There are 4 nested groupings, the coarsest first. Each group lies inside one group of the grouping before and may be the whole of it. The rows also spread widely along 11 directions, which tell nothing about the answers.
Known rows, each followed by its group in each grouping:
[ 21  -3  -8 -25 -22   8   8  18   1  -8  22 -13 -12  16 -13  -6 -13  19
   2  -4  -8 -20  -7  15 -11  -2  13   3   4 -10  10  -2   4   0]  k950 k919 Neli kikif
[-35  -5  -3   0 -17 -17   7  -5 -14  -8   3  26 -12 -27 -11   7 -38  -6
  11  -5   8  -2 -10  12  31   1  -7  15 -20  -4   9   6 -14 -23]  k554 k36 Biv Faru
[  3  -3  -2   2  -9   3   2  16   7 -10  16   2 -15   2  -3  -8 -12  -1
 -13   5 -15  -5   1   0  19  13   5   4   1  -5  20  -4  -9  -7]  k950 k759 vuked nuz
[  1  -6   8 -21  -5   1 -34 -11   8  19  -3 -21   0  14 -18   8  10  -7
   3   0  -8  -5   9 -16 -14 -29   2 -12   6 -15  -1   2  15  21]  k950 k197 viba pozag
[ -2   2 -10   1 -10   6 -13   5  -3  -5  11  -7  -6   4  -8   4   6   5
   4  -2  -8 -19  -4   6 -10   1   3  -2   7  -4  -5 -14   5   3]  k554 k35 lerun Gepag
[ -1 -11  13 -41  -7  -9 -26  -6   9 -18  -8  -2 -15 -12 -33   2 -41  -2
 -20  10 -21  12  -3  -8   8 -25 -12   4 -15 -16  29   7  -7 -17]  k554 k35 mazer bel
[-13   9   4 -20 -10  22  -9  40  -6  -3  25   6 -19  -6  -2 -21  -2 -12
 -21   3   5 -19 -15 -24   5  -5 -16   6  -1   5  32 -47  14  -9]  k950 k919 fafus Padef
[  1   4 -27  44  -4  -6  11  15   5 -20  19  -8 -11  -8  15  -2  -8  12
  -9   1 -24   4   2  18  34  43  21  -7  11   1   0   7 -25   2]  k950 k919 tizi Por
[  0  -5  -1   5   1   0   0   9  -5  -7  15 -15 -24  18  18 -12  -4  10
  -3   6   0 -14  -1  -9 -11   7  -4  -3  -7 -12  -3 -15  -6   1]  k554 k35 Tupe ninu
[-12  -7  -1   4  -5   6  28  -4 -12  -9  12  10 -12  -6  10  11 -21   8
  15 -11  -3 -10   1   6  24   8  -8   9  10   1  -2  15  -3  -2]  k554 k35 lerun Rado
[-17  -3  -6   5 -22   4 -13  -8  -2  28  13  -3   1   4 -21   8  -5 -13
  30  -8   1 -21  11   3  10  -9  13   5   3 -14   0   0   3   8]  k554 k36 sulu resu
[ -4   6 -17  -5 -18  20   9  10  -3  -6  15   1   2   0 -10  -1 -17   3
  -6  -1 -21 -14  -5   4   7  -5   2  10   9  -1  15  -6  -5 -15]  k554 k36 nuna garit
[ -8  11 -12  -1 -11   0  -2  -2 -10   7   6 -19   2   2   8   7   2  11
   7 -11  -1  -6  -9   6  -5 -11  10 -11   8  -7 -13   1   3  12]  k950 k197 viba lesup
[-18  17 -16  -5  -4 -23 -35 -11  -3  -5 -20 -13  13 -21  -7  11  14   3
 -14  -7  -4  19 -14   6 -12  -6   6  -9  -7  -8 -10  -1  -1   6]  k554 k35 Tupe Ferok
[ -9   3  -3 -10   2   7   3  13 -15 -31  17 -21 -29 -21  16  14 -33  30
   6 -14  -1 -22 -28  20  10   8 -12 -24   2   2 -11 -10  -1  -4]  k554 k36 sulu Keb
[ -3  -3 -19  16 -12   6  10   0  -3  -7  16   1  -5   1  -6  12  -9   9
  18  -7 -13 -25   0  21   8  15   9   3  12   1 -11   6  -4  -1]  k554 k36 sulu Keb
[ 18  -1 -12 -18 -18  20  -2  10   8 -20  18 -17  -8  11 -23  -4 -34  13
 -15  10 -41 -12  -3   7  -4 -13   6   2   7 -10  21  -4  -9 -17]  k554 k35 mazer bel
[  1   0  -5   2  -3   1   5  13  -2  -7  13  -6 -13   5  11  -9   0   8
  -9  -1  -3  -4  -2  -5   7  14   1   2   2  -6   8  -7  -6   2]  k554 k35 mazer bel
[ -5   7  -9  -7 -14  28  12   4 -12  22  20 -12   5  15   7   7  14   6
  23 -18   5 -30  -1  -3 -10  -9   3   1  24  -2  -9  -7  20  17]  k554 k36 sulu Keb
[  3  -4 -15   0  -7 -13  -8 -14  -4 -12  -3  -8  -1   1 -11  18  -1  18
  13  -7 -11 -10  -4  24 -16   2   9  -4   4  -6 -22  14  -1   7]  k554 k35 mazer bel
[-13   9  -5  -8  -5  15  21  -8 -13  14   2 -16   7   3  24   2 -11   9
   2 -12  -4   8  -1 -14  13 -17  -1   0  10 -11   3  14  -3   7]  k554 k36 nuna garit
[ 15  -3 -19  10  -8   9  30  -7  -3 -11   5  -2   4  31  10  -4  -1  15
  -5   8 -26  -5   9  -1 -14   4   7  18  12  -7  -5  15 -12  -4]  k554 k35 lerun Gepag
[ 10  -5   2 -21   4   7  30  -4  -6   3  -9  10   4  41  22 -18  19  -2
 -27  11  -4   9   8 -41 -26 -19 -15  25   4  -4   8   9   5  -1]  k950 k197 viba lesup
[-10  -3 -10  20   3   7   4  -9 -12   8   9 -10  -5   8  19  16  14  11
  25 -12   2 -25   2   5  -4   7  -1 -10  16   0 -30   4   7  19]  k554 k36 nuna garit
[  3   3   5 -27   3   2  19   8  -5 -16   0  -8 -11   0  22  -9 -11  15
 -24  -6   0  15  -9 -15   5   0 -12   6  -2  -7  16   6  -4  -3]  k554 k35 Tupe Ferok
[-14   0   5 -23  -9  -1  22 -12 -14   3   2 -17 -10  -3  14   4 -44  16
  11 -11   3   8  -7  -2  18 -20  -1  -1  -8 -20   4  23 -11  -3]  k554 k36 sulu resu
[  6  -1 -13  16   1  16  34 -10 -14   3  10 -15   2  27  32   8  12  22
  18 -10  -8 -15   7   1 -11   6   5   1  25  -4 -27  17   3  19]  k554 k35 lerun Rado
[  5   3 -13 -15 -16   2  16   3   2  -3   5   2   8  -3  -3   4   0   9
  -5 -12  -6   6  -3   9  12   8  10  12   9  -4  13  16  -2   0]  k554 k36 Biv Faru
[-14  18 -16   4 -20  -3  13  12  -9   7  12  -8   2  -3  13 -14  -5   5
  -5  -9   5   7  -8   1  11   7  15   9  -5 -13  12  -6 -12  -3]  k554 k35 Tupe Ferok
[ -8   0  -8  16  -9  -2   4   0   1   0   7   3  -4   5   1  -4  -8  -6
  -6   7 -17   1   6  -4  15   5   8   6   0  -7   7   5 -12  -5]  k950 k759 vuked nuz
[-35  20  -7  -5   1 -11  -5   2 -17   1 -12  -2   2 -19  23  -8   3  -5
 -22  -3  14  22 -18 -23   8  -7 -10   3 -14  -5   7 -13  -6  -6]  k554 k36 sulu resu

New rows, each followed by its group in each grouping:
[ -2   4 -23   8  -9   4  29  -7 -10 -12  -1  13  12   7   3   6  -1   8
  -3   0 -19   0  -1   6  -4   0   3  18  12   5  -7  19  -3  -4]  k950 k919 fafus Padef
[-11  20 -18  12 -13  -3  26   2 -10  17  -2   1  19   9  27 -12  20  -1
 -12  -7   3  22   0 -12   8   6  17  15   4  -8   6  11  -8   6]  k950 k759 vuked nuz
[  2  -1  -2 -22  11  13  17  -4 -21 -16  -2 -13  -9   9  29  14   4  29
   2 -13   4 -17 -17  -2 -27 -11 -21 -10  12   4 -24   3  14   8]  k554 k36 nuna garit
[-11   9  -6  -3  -6   7  -7   9  -6   3   4  -9  -3   4   6  -9   0  -5
 -17   5  -9   5  -4 -21  -2 -14  -2   0   1  -5  10 -13   1   0]  k950 k919 tizi Por
[ -5   7  -8   4 -12   0  -2   5  -1  19  11 -10   2   9   8  -7  20  -1
   6 -11   8  -3   5  -5   2   8  14   5   5 -12   2  -4   2  16]  k554 k35 Tupe Ferok
[  7   6  -4 -21 -19  -7 -13  21   6   2  15 -16  -6 -11 -10   2   6  10
   1 -19   9  -3 -10  17  13  11  18 -11   7  -8  13  -4   7  17]  k950 k197 viba pozag
[-11   8  -6   7  -6   9   2   2  -8   1  13 -23 -11   5  15  -6 -19   8
  -1   0 -12  -5  -4  -7   4  -8   3  -7   0 -14   0  -7 -10  -1]  k554 k35 Tupe Ferok
[ -6  -6   1  -1  -3 -13   0  -8   4  -4  -6   5  -5  -1  -3   2 -11  -4
  -9   4 -11  13   5  -5  16   1   2   6  -5 -10   9  18 -10  -2]  k950 k759 vuked nuz
[-13   5  -6  -4   0   2  10  -5 -16  -4  -3  -4  -1   5  18   4  -3   7
  -7  -2  -2   0 -10 -11  -8 -16 -11  -2   3  -1  -9   2   2   1]  k950 k197 viba pozag
[ -4   6 -21  10 -29  14  -1  15   0  15  23   9   8   8 -23  -5  10 -12
   9  -1 -10 -24   6   7   1   3  19  16  11  -1  10 -14   7   1]  k950 k919 fafus Padef
[-18  14 -14   5  -8  53  16   9 -23   2  24  -7   0  17  11  -2 -15  -2
  -3   8 -29 -34  -9 -24 -17 -37 -18   1  22  10  -4 -30  15 -10]  k950 k919 fafus Padef
[ -3  -9 -20  15 -10   7  20  -7  -3 -15   6  20  -1   9  -9   7 -16   2
   3   7 -26 -17   6   9   4   6  -3  19   7   4  -1  12 -12 -18]  k554 k36 nuna garit
[-12  -6   9 -17 -13 -21 -21   8   0 -10   8   0 -24 -25 -18  10 -25   4
  10 -10  10  -8 -13  21  21   6   2 -10 -15  -9   8   0  -1  -2]  k950 k759 vuked nuz
[ 15   2 -14 -14   3   1  20  23  -5 -36   7   2 -13  -2  20  -2  11  29
 -21  -9   2  -9 -21  13  -9  29  -8   3   7  10   1  -6   0  -4]  k554 k36 nuna garit
[-19  12 -12  15  -5   0  17   6 -11  13   7  -8   0   3  32 -16   1   1
  -9  -2   6  11  -1 -17  18   7   6   5  -4 -12   8  -3 -16   1]  k554 k36 nuna garit
[ 10  -4 -31  17 -22  -3 -31  10  11 -16  12  11   1   7 -46   8  14  -5
   1  12 -31 -32   2  27 -25  13  17   7   9   7  -7 -17   4  -7]  k950 k919 tizi Por
[-15   8  -5  -2  -7  -7   4   0  -9  10   1  -5   0   1  14  -5   2  -1
  -7  -5   6  10  -4 -12   9  -7   4   1  -2  -9   3   3  -4   6]  k950 k197 viba lesup
[-10   3  -2   9   1  25   9 -11  -4  -2  14 -23  -4  -6  11  16 -26   8
   7  -7 -30  -4   5  -4  28  -9  -3 -14  25  -5  -2  13  -3   8]  k554 k35 lerun Rado
[-30  -8   4   6  -1  15   7 -15 -20 -12   7  15 -14 -14  -2  28 -32  -2
  20  -6 -14 -27  -8   5  13 -19 -24  -4   9  10 -17   5   9 -10]  k950 k759 vuked nuz
[ -5  -3   4 -12   1  -3 -11  -2  -7  -3   2 -10 -14   9   5   1  -3   3
  -4   3  -1  -8  -6 -11 -11 -15  -9  -8  -3  -6  -6  -5   5   4]  k950 k197 viba lesup
[ 17   6  -8 -23 -10   8  23  13  -6 -21   8 -15 -10  20  16 -12 -19  25
 -22   6 -16  -1 -15   0 -19  -9   2   3  -3 -11  10   0  -8 -13]  k950 k759 vuked nuz
[ -4   5 -11   2 -16   3   2  16  -2   5  16  -3  -5   3  -1  -8   1  -1
  -1  -4  -1  -5  -1  -1   8   6  11   5   4  -6  11  -8   0   3]  k950 k919 tizi Por
[ -7  12  -3 -10  -4  -3 -19   8  -7   0   3 -28 -10   4  13 -10   2  10
 -11   2   3   1 -12 -12 -15 -10   2 -12  -8 -17   0 -21  -2   5]  k554 k35 lerun Gepag
[-20  10  -4   7   8  17  30   5 -19  -3   5   0  -4   0  38  -8  -7   2
 -16   0  -5   8  -5 -28  14  -7 -16   4   8   4   3  -1  -2   0]  k950 k919 fafus Padef
[ -7   6  -4 -25 -19  -4 -10   0  -3  13  -4  -6   5  13 -16 -14  -8  -8
 -14  10  -6  10  -2 -19 -15 -32   6  13 -14 -19  19  -5  -1  -6]  k950 k919 Neli kikif
[-11  15 -16 -12   0  -5 -35  -8   7 -17 -16 -17  12 -28 -17  18  -5   4
 -24  -1 -27  18 -15   5   4  -9   0 -14   5  -1   3   2  -2  -2]  k554 k36 sulu Keb
[ -5   2  -1 -24 -13  17  20 -11  -6   5   3 -16   1  14   1  -4 -43   5
  -6   5 -24   8   2 -17   7 -36  -1  10  -1 -20  18  17 -12 -14]  k554 k36 sulu resu
[ -8   0  -7  -9  -4 -10  19 -13  -7  12 -14  15  14  14  13  -3  23  -4
  -7  -4  10  15   5 -19  -8  -3  -2  25  -1  -6   2  17   1   4]  k554 k36 Biv Faru
[-41  -9   4  21   4   2 -30 -25  -3  14  -5   8  -6 -12 -15  13 -19 -29
   8  13 -19  -6  14 -25  22 -24 -17  -2  -5  -5  -1  -2  -5  -6]  k554 k36 nuna garit
[ -3  -7  11 -48 -11   0  -2  19   4 -21   3  22 -17 -13 -24  -8 -24  -6
 -24   2   2  -1 -12 -11  12  -4 -20  22 -13  -1  42 -10   4 -25]  k554 k36 sulu Keb
[ -9   2  -6   7  -6  13   6   5  -5  -4  15  -5  -8   1   6   2 -14   1
  -3   0 -16 -10  -2  -5  15  -4  -3  -5  12   0   4  -3  -3   0]  k950 k197 viba pozag
[ -3  -2 -12   4  -4   3  16  14 -11 -13  13   6 -16  14  15  -9   3  10
  -2   2   6 -24  -9  -2 -14  14  -7  10  -2   2  -5 -17  -1  -8]  k554 k36 sulu Keb
[-20  -4  -8   3 -11 -14  -7 -15 -12  12  -3   4  -2   2  -6  13   1   0
  25  -8  12 -15  -1   7  -9  -5   3   4  -7  -9 -19   6   3   6]  k554 k36 sulu Keb
[ 11  -9  -7 -16  -4 -11  26 -17  -7  -9 -13   4   5  21   8   7   1  16
  -2  -3  -6   6   1   1 -18 -10   0  12   4  -7 -11  32  -1   4]  k950 k197 viba pozag
[-20  -4   6 -16 -14   6  12  -4 -16   8  15  -8 -16  -9   1  12 -37  10
  30 -18  11 -19  -8   8  18 -14  -4  -3  -2 -12  -2   8   3   0]  k554 k36 sulu Keb
[  2   0 -10   1   6   0  17 -21  -6  -9 -11 -16   6   8  15  11 -11  16
  -6   2 -25  15   4  -4  -1 -12   2  -4  11  -7 -14  33  -7   9]  k950 k919 fafus Padef
[  3   4 -14 -11  -5 -23   9 -13  -6 -16 -12 -10   5 -12   7  18   1  28
   6 -22   3  13 -11  29  -2  13  11  -3   3  -8 -18  31  -4  12]  k554 k35 Tupe Ferok
[-23  -7   1  -2  -6 -11 -41 -11  -2   2  -2   9  -7 -16 -32  16  -1 -14
  12   0  -3 -15   0   2  -1 -10  -8  -2  -6  -2  -6 -10   9   1]  k554 k35 mazer bel
[  1  -5  -5  -2   3  12  20 -13  -3   4   2  -1   8   4  14  19  15   9
  10 -18  -5  -3   6  -1   9   5  -3   3  27   3 -11  25  11  19]  k554 k36 Biv Faru
[-29  16 -25  18  -7  -7   1  -8  -8  -5 -12   9  12  -7   5  -8  -9 -11
 -25  14 -19  19  -6 -15   7  -6   0  16 -10  -3   8  -3 -22 -22]  k554 k36 sulu resu
[  7   3 -13  12  -8  18  11   8   5 -11  23 -23 -11   7   9  -4 -24  14
  -6   0 -31  -6   3   5  18   9  11  -6  14 -10   8   3 -15  -2]  k554 k35 Tupe Ferok
[-33  11  -3  -3 -21  26   9   2 -29  21  21   0  -2   0   4   7  -9  -4
  30 -16  11 -33  -9  -5  -4 -27  -8   5   9  -2  -8 -21  18   1]  k554 k35 lerun Rado
[-22  -7  14 -23  -8  12   6   0 -16  -7  12  11 -19 -17  -6  15 -29   1
  17 -17   7 -23 -10   1  14 -15 -24   3   3   3   3  -3  15  -6]  k554 k35 Tupe Ferok
[  8  -6   2 -16 -14  18  -1  32   2  -4  27   3 -24  21  -9 -22  -3  -5
 -13  10  -4 -26  -1 -18 -11  -2  -6  12   0  -3  25 -32   9  -9]  k950 k919 tizi Por
[-18   4 -15   3 -28  -2  26  -1 -17   9  11  12   2   2  -5  -1 -20   1
  17  -7   3  -7  -4  10   9  -8  11  20  -5  -7   2   9  -6  -9]  k950 k919 Neli kikif
[ -3  11 -12   2 -21  18   4  15  -1   2  27 -18  -5  -2  -2  -3 -18   8
   5 -10 -15 -14  -4  10  16   3  13  -3  11  -9  12  -9  -4   0]  k554 k35 Tupe Ferok
[ 13  -4  -1 -26  -5 -12  12  -5   0  -8  -7  -5  -1  13   3   1  -2  14
 -10  -4  -3  10  -3   0  -8  -7   3   5   0 -10   3  21  -1   4]  k950 k197 viba lesup
[  4 -14   8 -10  -5  17  18   2   0   0  16   7 -11  12  -2   3  -5  -1
   9  -6  -7 -16  12  -9  13   3  -8  13  16  -3  11   8   7   5]  k554 k35 lerun Rado
[ -6 -10   4 -16  -6  15   7  -5 -11  -5  13  -7 -17   4  -4  14 -29  11
  20  -7  -6 -28  -5   3  -1 -15 -12  -2   6  -5  -6   3   7  -2]  k554 k36 sulu Keb
[ -8  -2  -3   3  -8  -1   8  11  -8  11  15  -4 -15  13  16 -14   4   4
   7  -3  15 -14   1  -9   3   9   4   5  -7 -12   4 -11  -5   4]  k554 k36 nuna garit
[  3  -2  -2 -16  -6   4   4   7 -12   0   9  -3  -9  13   6   2  15  13
   9 -11  13 -21  -7   0 -22   0  -5   4   6  -2 -10  -8  15  10]  k554 k35 mazer bel
[  2  -4 -14  13 -17   3  39   7 -18   4  24  -4 -14  30  24  -8  -9  18
  20  -4   6 -26  -1   9  -8   6  11   7   3  -9 -14   3  -8   2]  k950 k197 viba pozag
[ 13 -17   2 -26  -7  17  17  15   0 -18  14  22 -16  16 -12  -5  -6   2
  -8   4  -7 -28   0  -7  -8   3 -19  23   6   6  19  -7   8 -16]  k554 k36 nuna garit
[ -7  -1 -10  28  -4  18  -6  -4  -1  10  16  -5  -1  14   1  10  11  -6
  14   1 -21 -25  10  -2   1   1   6  -7  20   1 -15  -4   6  12]  k950 k759 vuked nuz
[-42  15  -8  -6 -21  10  14   3 -27  17   8  14   4 -16   6   1 -16  -8
  12 -15  16 -10 -15  -7  15 -20  -9  14  -5  -1   7 -13   4 -12]  k554 k36 nuna garit
[-10   6  -9   2 -13 -14 -17  -4   2  12   2 -12   3  -7  -8   1   1  -1
   4  -7  -1   9   2   4  12   2  18  -2  -3 -17   4   5  -7  10]  k554 k35 mazer bel
[  1  -2   2 -16 -13  10  -2   9   6  -8  11   1 -10   1 -15  -3 -22  -3
 -12   5 -20  -5  -1  -3  12  -8  -1   5   2  -6  24  -1  -2 -12]  k950 k759 vuked nuz
[ -1  12 -18  -3 -10   9  -2  21  -5 -19  19 -17 -11 -12   5   4  -7  21
  -2 -11  -6 -18 -21  20   4  16   6 -12   9   2  -1 -16  -2  -2]  k554 k36 sulu resu
[ 17   0 -11   5   1   1   3  13  13  -8   5  -6  -1  19  11 -15  21   1
 -30   9 -17   8   7 -16   1  16   7   4  12  -3  14  -1  -7   7]  k950 k197 viba pozag
[  7   3 -16  -9 -18   7  10 -21  -3   0  -1 -24  11  19  -9   8 -24  17
   6   2 -33   1   4   9 -14 -26  16   3   8 -21  -6  24 -10  -2]  k554 k35 lerun Rado
[ -8  12 -19   9 -21   0  12   2  -9  20   9 -11  10  15  10  -7   8   2
   6  -6   2  -2   0  -1  -3  -6  20   5   5 -12  -3   1  -4   9]  k950 k197 viba pozag
[-11 -10   2   0  -3 -13  -3   6  -5  -1   7   5 -23  11   5 -13  -4  -3
   1   8  13 -12   0 -12  -3   7  -5   9 -19 -11   4 -13  -8  -6]  k554 k36 sulu resu
[ -5 -13  -9   8  -9 -18  13  -3 -11 -19   8   8 -18  -7  -2  17 -19  17
  23 -10   3 -16  -6  30   6  17   4   0  -2   0 -20  18  -5   1]  k950 k919 tizi Por
[-12  10  -5 -21  -9  -5 -19  -2  -3   5  -7 -15   4 -10  -4   4  -2   4
  -7  -6   0   8 -10  -4  -1 -16   2  -6  -5 -13   6  -1   0   3]  k554 k36 nuna garit
[ -3   0   6 -38  -7  21  -1  -2   2   4  -2   3   6   1 -16   4  -8  -8
 -13  -3 -12   1   0 -23   2 -26 -14  13  11  -3  24   3  14  -4]  k554 k36 sulu Keb
[ 14  10  -2 -38  -7  17  -3  19  -2  -2  11 -19   1   5   2  -1  19  17
 -12 -17   3  -6 -13  -4 -15  -4  -1  -3  17  -3  11 -11  20  14]  k554 k35 mazer bel
[  4 -14   0  -2  -6  -7  18  -6  -5 -12   9  -4 -19  11   5   5 -20  17
  15  -3  -4 -12   4  11   4   8   2   4  -1 -12  -7  17  -9   1]  k554 k35 lerun Rado
[ -2 -11   4   6   5  -6 -10  -4  -1  -1   9 -16 -20  10  11   4   4   8
  11  -3   2 -14   5  -2  -3   9  -1 -10  -1 -12 -13  -1   0  16]  k554 k35 Tupe ninu
[-20  -2  -4 -11  -4 -22  -5  -5 -15 -21 -10   9 -15 -10  -5   0 -28   5
  -9  10  -1   3 -16   1  -9 -16 -12   5 -26  -6  -3  -1 -10 -18]  k950 k919 fafus Padef
[ 14 -11  -8   6  -8  19  31  -1 -11   6  19 -11 -10  45  16  -4  -1  14
  17   3 -10 -28  11  -7 -25  -7   4   7  15  -8 -17   8   5  10]  k950 k919 tizi Por
